There are 5 ways to turn a row about zero (a turn may also mirror it). The second row of each pair is the first, turned, with some noise.
Known pairs, each followed by its turn:
[ 3.32  0.38 -3.46 -1.26]
[-3.93  0.43  2.67 -1.14] : (0)

[-0.89 -4.39  2.97  4.25]
[ 3.31  2.86 -5.20 -1.30] : (4)

[-2.31 -1.88 -1.72  0.45]
[ 1.80  0.99 -2.85  0.50] : (3)

[-0.95 -0.34  3.47  0.94]
[-0.52  2.07 -2.83  1.27] : (4)

[ 1.33  0.37 -1.70  3.05]
[ 1.58 -3.06 -1.36 -0.37] : (4)

[ 1.84 -3.04  0.17 -0.83]
[-2.43  0.39  2.12  2.01] : (1)

[-1.64  4.30 -2.51  4.64]
[ 2.70 -4.15 -3.79 -2.70] : (1)

[-0.97  3.69  2.27 -4.25]
[-3.08  3.72 -2.12  3.20] : (2)

[ 2.82  3.77  2.75 -3.00]
[-6.00 -0.78  0.19  1.00] : (4)

[-4.82 -0.21  2.04 -3.97]
[-0.01 -3.35 -5.63  0.53] : (0)

[-0.71  4.08  0.81 -2.65]
[-3.30  2.96 -2.23  0.95] : (2)

[ 4.15 -3.84  4.11 -3.76]
[-0.40 -5.82  2.96  4.52] : (0)

[ 3.45 -1.12  0.55  3.60]
[-0.46 -4.84  0.78 -1.01] : (2)

[-3.80 -3.47 -0.42 -3.63]
[ 4.65 -1.97 -3.23 -2.39] : (3)

[-2.89 -4.78 -1.92 -4.62]
[ 6.38  3.25 -0.96  2.09] : (2)

[ 3.59 -2.35 -0.21 -4.73]
[ 2.63 -1.62 -4.27  3.58] : (2)

[ 3.07 -0.41  3.38  3.78]
[ 1.31 -2.18 -1.03  5.23] : (1)

[ 3.32 -2.46 -1.41  2.70]
[ 0.17 -0.03  0.65  5.13] : (3)

[-4.20 -1.48 -3.11 -3.86]
[-4.25  0.15 -5.40  0.84] : (0)

[ 3.52 -1.29 -0.48 -1.89]
[-0.18 -3.54  1.11  1.97] : (3)

[ 3.68  4.53 -0.06  0.11]
[-0.46  0.51 -5.62  1.04] : (1)

[-1.78 -1.91 -1.90 -2.25]
[ 1.61 -1.87 -3.08 -0.61] : (3)

[-1.71  0.12  0.25 -3.75]
[-1.75 -2.49 -2.51 -0.23] : (0)

[ 2.00 -1.78 -3.68 -2.98]
[-5.07  0.65  0.61 -1.37] : (1)

[ 2.09 -1.66 -1.85 -0.34]
[ 0.10 -1.11  0.87 -2.85] : (4)

New pairs. What belongs after each?
[ 3.55  2.00  0.77 -1.29]
[-2.22 -1.74 -2.90  1.44] : (2)

[ 0.32 -2.57 -3.38 -1.47]
[ 0.79 -2.34 -3.09  1.92] : (3)

[-2.01  0.83 -4.32  3.49]
[-1.72  3.42 -3.95  1.70] : (3)

[-4.39 -4.12  1.05  0.99]
[3.43 1.65 4.89 0.68] : (2)

[-3.11  3.24  1.11 -1.94]
[-1.51  1.31  1.88  4.12] : (4)

[-4.63  3.50 -2.11 -3.02]
[ 1.61  2.42 -0.81 -6.28] : (1)

[ 4.18  1.59 -3.93  1.85]
[-3.86 -2.98 -4.01  0.26] : (1)

[1.72 2.31 2.39 4.33]
[ 4.37  1.22  2.91 -1.78] : (0)

[-0.12  3.94  1.02 -0.89]
[-2.95  0.13  1.18 -2.82] : (3)

[-3.17  4.84 -3.54 -3.24]
[-1.34  6.07 -3.50 -2.47] : (2)

[-1.54  4.55  1.38 -0.27]
[-2.00 -0.94  0.39  4.50] : (4)

[-4.85  2.40 -0.18  4.22]
[ 3.81 -0.31 -1.19  5.50] : (4)

[-1.29  2.46  3.53  2.33]
[-0.58  3.78  2.88 -2.17] : (3)

[ 2.96  4.02 -3.52 -1.23]
[-3.33  0.24  2.33 -4.67] : (0)

[ 0.68 -0.30 -0.90 -3.05]
[-0.06 -3.10 -0.78 -0.69] : (3)

[-1.07  3.59  3.56 -0.28]
[-4.48  1.77  1.18  1.84] : (2)

[3.05 3.59 1.79 2.78]
[-4.80 -2.79 -0.12 -0.95] : (2)

[ 3.73  2.25 -3.85  0.57]
[-4.61 -1.62 -0.80  3.00] : (3)

[ 0.10  4.70  3.03 -1.35]
[-3.00 -0.01  2.92 -3.89] : (3)

[ 2.47  1.69 -3.20 -0.24]
[-2.65  1.12  2.23 -2.31] : (0)

[-4.04 -3.88 -2.30 -1.04]
[ 4.14 -0.11 -4.57 -0.20] : (3)

[1.73 1.30 3.28 2.49]
[-0.76  2.08  4.12  0.34] : (3)

[-0.67  2.04 -2.26 -3.60]
[-1.43 -0.58  4.44  0.89] : (4)

[-3.12 -3.06 -1.85  4.88]
[ 2.76  4.75 -3.05  2.73] : (3)

[-2.94  4.14  4.40  2.83]
[-0.79  0.69 -3.53  6.33] : (4)

[-3.87 -1.54 -3.52  1.70]
[ 1.37  2.52 -5.08  0.60] : (3)

[-3.57  2.79  1.63 -1.93]
[ 3.56  2.97 -0.51 -2.54] : (1)

[ 3.91 -3.19 -3.84 -4.02]
[-7.17  1.43  1.06 -0.05] : (1)

[ 3.21  4.78  3.64 -2.73]
[-3.67 -2.42  5.01 -2.86] : (3)

[ 0.95 -2.19  0.56 -0.64]
[ 1.85 -1.31  0.64  1.00] : (3)

[-3.90 -3.39  3.09 -0.83]
[ 5.31  0.93 -0.14 -2.19] : (3)

[-3.62  0.84 -3.03 -0.25]
[ 0.40 -0.90  0.47 -4.61] : (1)

[-3.95  1.11 -1.11 -4.76]
[ 1.29  5.75 -1.62  1.27] : (2)

[ 2.11  1.39 -1.20  4.85]
[ 0.06 -4.43 -2.80  1.61] : (1)

[ 0.97 -0.13 -4.51 -2.93]
[ 0.28 -1.64  5.03 -2.06] : (4)

[-2.08 -3.78 -2.37 -4.10]
[-2.95  1.92  4.22 -2.84] : (1)

[-2.69 -4.42  0.21 -0.16]
[-0.07 -0.46  5.11 -0.59] : (1)

[-3.73 -4.66  1.34  4.00]
[ 3.39  3.29 -2.42  4.89] : (0)

[ 4.26 -2.92 -4.30 -1.60]
[ 0.36 -2.51  2.36 -6.12] : (4)

[-4.78  3.51 -2.03  0.61]
[ 2.32 -0.60  3.04  5.22] : (4)

[2.21 2.74 0.75 4.73]
[-0.06 -4.18 -3.91  1.65] : (4)

[-3.08  2.85 -2.54  0.45]
[-2.29  2.13 -3.16 -1.85] : (3)

[-2.41 -2.44  3.87 -2.09]
[1.16 1.68 2.48 4.44] : (2)

[ 2.52 -1.29  1.97  0.11]
[-1.68  0.36 -2.24 -2.22] : (4)

[-3.52 -2.90 -1.54 -0.23]
[ 3.60  2.79  1.88 -0.24] : (4)

[-4.81  2.62  3.11 -0.32]
[ 0.59  2.88  0.55 -5.63] : (3)

[ 2.42 -4.23  4.67  4.66]
[ 0.94  1.47 -7.66 -2.73] : (4)

[-1.44 -3.05 -2.69  2.82]
[-0.62  4.29 -0.70  2.81] : (0)

[ 0.37 -0.45 -0.94  3.27]
[ 2.57 -1.67 -1.89 -0.16] : (4)

[-1.33  3.28 -3.12  2.56]
[-3.79  2.89 -2.50  0.22] : (3)

[-1.18  0.48 -0.39  2.70]
[ 1.41 -2.38 -0.27 -0.46] : (1)

[-1.44  1.13  4.75 -4.84]
[-1.57  3.35 -0.49  6.08] : (2)

[-4.14  1.00 -4.10  2.67]
[-1.13  3.66 -5.09  0.16] : (3)

[-4.30  3.91 -1.24  2.45]
[ 4.14 -1.84 -1.93 -3.99] : (1)

[ 1.01  0.95 -2.94 -1.06]
[-0.05 -2.15  2.45 -0.83] : (4)

[ 2.98 -0.85  1.69  3.57]
[-1.24 -4.71  1.70 -0.29] : (2)

[-0.80  1.45  2.14 -4.66]
[ 0.27 -3.20  1.00 -4.32] : (3)

[-0.60  2.99  0.72  0.34]
[ 1.35 -0.24 -0.53 -2.95] : (0)

[-1.28  0.79 -1.08  3.77]
[-0.99 -0.33  2.40 -3.50] : (2)

[0.70 2.24 1.55 1.72]
[ 2.39  0.01  1.18 -1.97] : (0)

